The rows come from 4 hidden closed curves, with some noise, and rows from the same curve form a group. Each curve winds through 6 dimensions. The rows are also pushed far along 4 directions, which tell nothing about the answers.
In the rows, zero is written as 128.
Known rows, each followed by its group:
[207  81 174 154 101 117 105 177 139 161 107 137 121 151 109 154 168  99
 118]
mip
[103 145  91 129 148 137 140  85 132 113 146 162 108 127 144 147  99  94
 158]
pem
[119 116 116 104 124 123 134 168 132 160 131 117 104 135 106  99 139 149
 141]
dal
[ 82  83 115 102 149 106 124 163 139 169 150 101  96 163  97 104 140 130
 202]
kilad
[163  99 170 130 135 116 120 162 140 171 150  74 113 160  75  99 167 107
 138]
mip
[ 96 151 108  87 152 118 150 153 130 145 149  61  96 134 105  70  98 138
 176]
kilad
[100 110 114 134 146 141 116 103 126 137 149 126 118 161 120 165 136  72
 187]
kilad
[227 192 150 137  97 117 147 184 123 119  87  48 136  85 116  56 131 168
  56]
dal
[ 76 113 130  78 155 122 115 139 124 160 166 101 108 143 116  92 125 144
 138]
mip
[142 124 142 140 110 117 121 137 130 129 112 168 132 115 138 147 108 122
 100]
pem
[ 77 145 107 104 142 126 158 146 131 122 144 105 105 113 112  91  89 158
 167]
kilad
[157 196  90 122 125 157 142 120 117 104 131 111 116 103 127 114 109 107
 132]
kilad
[199 186  97 116 115 151 146 174 117 105 118  92  94  90 139  87 115 143
 115]
dal
[156 163 173 173  94 150 137  85 113 103  94 139 163 101 161 190 105 110
  47]
mip
[ 80  99 113 115 138 115 126 125 130 139 132 140 121 138 146 126 125 148
 138]
kilad
[111 124 179 115 150  92 105 117 127 149 149  87 149 133  96  84 151 155
 102]
pem
[142 115 104 134 140 133 127 121 127 113 123 117 121 141 159 139 145 121
 154]
kilad
[138 129  82 131 134 155 112 151 122 142 162 121  84 145  95 138 151  61
 210]
kilad
[ 94  83 137 141 123 132 111 105 124 150 114 140 149 172 134 193 155 102
 156]
dal
[117 143 112 105 142 139 139 114 126 130 142 119 117 126 142 109 120 140
 113]
mip
[ 77 173 131 137 124 140 163  89 121  88 130 123 155  85 117 116 101 170
 103]
mip
[108 132  70  93 142 148 146 155 128 147 155 118  69 134 129 102 117 124
 175]
dal
[173 152 106 188  95 136 137 126 124 100  86 127 140 112 148 159 138  99
 127]
kilad
[ 93 129 155 122 129 106 144 140 131 113 123 107 143 109 116 103 100 180
 120]
kilad
[119 119 128 147 125 152 147  85 135 104 118 181 139 136 144 199 103 101
 147]
mip
[ 96  72 162 141 129 110  99 115 128 155 120 120 163 172 120 162 170 124
 138]
dal
[ 57 118 117  95 135 147 132 105 118 128 133 154 138 136 144 160 111 152
 144]
dal
[152 179 127 150 102 134 141 111 119 109 101 109 159  99 124 119 140 146
  84]
mip
[115 113 204 145 130  99 128 108 134 131 130 111 163 123 114 117 118 145
  67]
dal
[131  99 116 132 136 144 114  93 131 158 127 138 121 187 142 195 149  53
 170]
dal
[ 68 171 141 105 137 145 168 100 121  90 134 105 155  97 118 120  74 183
 128]
dal
[ 81 124 133 110 124 133 148 113 133 130 124 171 137 121 139 143  90 154
 103]
pem
[ 47 134 221 140 137 105 148  82 126  57 134 141 204  72 152 124  35 205
  35]
pem
[159 147  67 130 127 136 155 148 136 118 124 115 104 125 129  97 132 122
 166]
pem
[ 64 156 100  92 157 129 150 112 129 132 167  82 122 127  90  68 128 157
 161]
mip
[174 162  53 125 120 169 127 130 119 132 110 125  91 153 145 175 137  50
 203]
mip
[144 141  99  93 142 143 129 156 122 152 142  70  94 151 124 106 136 111
 167]
dal
[ 89 176 103  90 155 144 137 117 116  97 171 109 118  90 131  73  94 163
 115]
kilad
[157 125 123 146 119 124 137 147 130 106 111 100 142 120 155 108 129 145
 106]
pem
[ 68 131 117 109 135 144 162 129 132 122 151 133 113 122 108 127  91 144
 167]
pem
[104 130 152 111 116 116 140 143 129 135 122 127 142 107 120  99 114 184
  84]
dal
[139 127  96 142 125 143 143 130 126 104 120 123 119 123 176 136 109 118
 128]
pem
[ 42 169 102  92 164 144 161  71 124 108 172 130 111 101 130 104  89 163
 136]
pem
[ 85 119 115  78 153 118 136 127 129 147 140 111 111 143 143 102 107 155
 140]
kilad
[103  92 151  81 146 109 114 146 139 167 147 128 126 159  92 106 134 143
 152]
mip
[113 155  89 122 144 149 140  90 122 103 134 119 132 129 154 139 117 117
 152]
mip
[175 127 119 119 125 133 103 158 120 133 114 116 118 137 145 137 140 111
 141]
mip
[143 118 136 118 128 117 117 170 127 127 130 111 126 117 118  91 147 164
 127]
kilad
[110 131  61 157 124 160 150  61 133 117 115 201 113 145 164 211 123  64
 170]
pem
[100 162 105 119 146 166 166 105 126  96 157 117 100 112 125 142  78 106
 177]
dal
[218 167  96 133  98 159 148 171 123 138  95  76 101 136 126 133 137  92
 148]
pem
[112 114  93 132 135 127 138 111 139 135 134 144 120 150 123 131 143 111
 166]
pem

New rows. What belongs after each?
[102  97 105 109 138 126 143 153 144 142 144 139 110 148 119 116 107 123
 175]
pem
[106 134 178 142 113 120 129 111 127 134 119 122 168 125  92 143 130 138
 101]
mip
[ 90 107 140 154 136 141 128  79 127 100 134 163 151 134 143 184 123 113
 140]
dal
[152 154 152 123 135 121 142 168 132 104 150  90 115  86  98  57 109 170
 107]
dal
[128  80 106 121 132 132 119 123 141 161 129 174 110 172 132 164 154  96
 166]
mip
[ 72 111 172 134 134 101 121  96 130 138 129 124 169 137 110 137 117 137
 114]
kilad
[104 158 156 117 116 132 167 143 128 106 125 108 146  86  98  98  84 190
 105]
pem
[145 183 113 124 120 152 163  93 122  87 111 158 136  86 173 132  83 154
  68]
dal
[ 42 138 127 122 157 140 169  88 131  82 170 129 129 100 119 115  74 160
 151]
dal
[140  98 164 142 112 124 123 135 131 154 104 100 158 161 117 156 153 119
 119]
pem
[ 98 106 158 120 119 134 132 105 132 157 116 155 145 160 130 188 103 103
 121]
pem
[162 109 134 132 113 119 117 179 129 163 116  80 121 147  99 107 179 133
 138]
pem
[157  86 114 147 128 129 113 118 139 180 122 130 107 193 128 175 172  44
 165]
dal
[239 177 129 136 100 126 118 202 115 132  99  47 110 108 112  83 145 113
 116]
kilad
[107  96 157 129 147  92 102 132 125 133 137  83 152 141 134  92 155 157
 113]
kilad
[121 188 114 115 150 145 186 116 131  91 157  78 102  90 119  73  71 143
 130]
dal
[164 167 162 168  80 132 130 131 118  98  87 161 167  82 126 157 112 143
  65]
kilad
[106 116 123  75 156 103 119 166 134 146 157  89 122 134  96  44 145 183
 151]
mip
[ 76 177 150 117 156 128 156  68 123  70 147 111 155  81 151  98  64 173
  79]
pem
[156  86 186 149  84 105  86 130 125 166  63 162 192 157 133 189 181 137
  67]
dal
[213 161  99 158  86 141 134 140 119 113  72 118 139 115 165 142 158 126
  89]
dal
[144 139 153 101 136 121 119 144 122 118 125 103 139 115 142  98 121 172
  90]
kilad
[163 154  79 135 121 164 146 122 119 110 123 137  96 115 173 148 119 106
 126]
mip
[145 151 127 149 118 147 157 112 132 120 123 122 126 128 102 145 127 103
 146]
mip
[164 165  81 113 103 164 155 150 127 134 109 145  92 118 136 147 109 111
 143]
dal
[167 113 207 167 100 108 111 122 132 127 103 163 168 111 131 154 127 134
  38]
dal
[ 59  80 130  94 157 121 121  85 130 153 135 150 128 173 171 168 113 130
 139]
kilad
[128 182 136 125 115 162 157  73 116  93 105 161 144  95 179 172  67 134
  60]
mip
[116 143 108 137 130 156 162 100 136 123 139 130 111 135 103 153 119  91
 175]
mip
[137 110 140 114 132 114 112 142 129 152 133 122 121 137 138 107 142 136
  97]
dal
[106 205 125 127 120 148 155  95 106  86 121 101 155  78 142 111  94 165
  76]
mip
[170 117 157 109 113 116 117 194 133 175 119  90 114 149  85 106 140 119
 137]
pem
[207 149  74 163  91 169 148 118 131 109  78 194 112 125 173 202 131  78
 132]
mip
[145  75 202 139 113  99  78 153 128 147 112 143 174 144 103 145 175 150
  97]
dal
[106  64 203 143 124  93  83 123 124 134 114 152 181 137 149 151 156 169
  66]
kilad
[141 173 157 122 135 150 187 113 136  67 139 122 132  71 136 100  58 180
  78]
mip
[191 175  85 155 114 132 138 149 128  94 113 128 106  84 138 100 130 124
 124]
pem
[ 93 159 145 110 140 123 149  98 125 117 137  98 152 111 113  93 123 180
 100]
pem
[ 80  77 151 119 145  97  98 110 131 146 142 159 142 143 150 130 132 140
  98]
pem
[ 71 112 153  79 153 106 112 138 124 156 162  95 132 135 108  73 132 174
 111]
mip
[118 132 151 141 134 104 122 116 122 105 121  94 163 113 147  98 130 167
  85]
kilad
[114  63 156 133 123 111  96 123 134 182 112 130 153 196 103 178 184  94
 160]
dal
[ 77 130 140 144 123 134 134  79 123  94 114 172 171 108 152 169 108 154
 106]
mip
[101  83 176 139 131 105 104 110 136 153 127 160 150 161 114 171 122  94
 132]
pem
[142 115 133 138 111 119 118 142 134 137 112 169 123 125 138 149 114 111
 113]
pem
[ 48 124 150 147 149 158 162  24 127  83 147 172 155 125 165 208  70 110
 119]
mip
[174 190 129 165  99 149 148  89 112  93  87 120 161  95 162 153 125 123
  57]
mip
[105 110 117 122 143 114 127 148 139 133 151 145 102 127 102 108 112 119
 172]
pem
[153 183 142 161 105 132 149 108 118  88  93 106 158  96 143 142  96 129
  89]
kilad
[119 127 124 128 105 144 140  99 129 147 100 180 137 141 142 185 123 118
 106]
pem
[ 97  70 141 136 133 109  93 102 133 157 123 156 158 177 128 169 174 110
 146]
mip
[ 82 115 134 114 159 118 118 116 123 123 161  86 136 139 122 101 137 141
 150]
mip
[208 120 137 119 104 118  92 192 126 189 106  93 111 160  95 115 184  96
 128]
mip
[125 151 149 122 130 124 129  96 122 105 115 115 170 121 135 127 121 150
 100]
mip
[104 125 108 150 121 146 139  74 128 136 122 160 138 150 134 185 142  89
 140]
mip
[ 99 169 101 116 133 149 174 101 131  82 136 157 129  83 141 110  82 173
 113]
dal
[129 112 162 121 124 105 123 154 135 127 128 131 148 111 106  90 139 185
  98]
mip
[203 214 126 142  96 134 138 162 111 104  99  55 144  79 111  75 140 156
  80]
mip
[138 123 148  92 142 121 115 165 126 149 140  89 112 141 106 101 126 139
 147]
kilad
[197 132 207 140 111 117 127 150 130 115 109 108 154 104 123 115 120 156
  49]
mip
[ 76 152 104  88 157 130 142 115 119 120 155  91 113 120 155  88  88 152
 129]
kilad
[ 69 184  76 123 138 151 190  68 122  63 119 146 130  84 192 133  52 167
 115]
kilad
[118 133  90 138 126 130 146 106 129 116 106 140 127 129 170 144 119 130
 133]
kilad
[107 118 106  97 139 136 134 132 132 155 148 140  94 141 136 121 117 125
 135]
dal
[166 147  34 119 113 179 152 139 128 152 119 163  53 142 158 173 118  59
 180]
dal
[137  66 149 159 123 109  91 111 130 147 108 143 153 172 170 177 159  87
 107]
pem
[145 156 124 117 115 152 158 139 123 129 111  90 126 126 131 129 111 137
 118]
pem
[141 174 109 118 130 147 154 147 122 121 137  78 102 109 101  98 121 137
 151]
pem
[143 181  77 144 115 170 156  76 118 115 110 138 121 127 158 177 119  82
 128]
mip
[179 120 112 183 103 154 138 115 128 130 110 142 112 138 149 183 160  71
 120]
mip
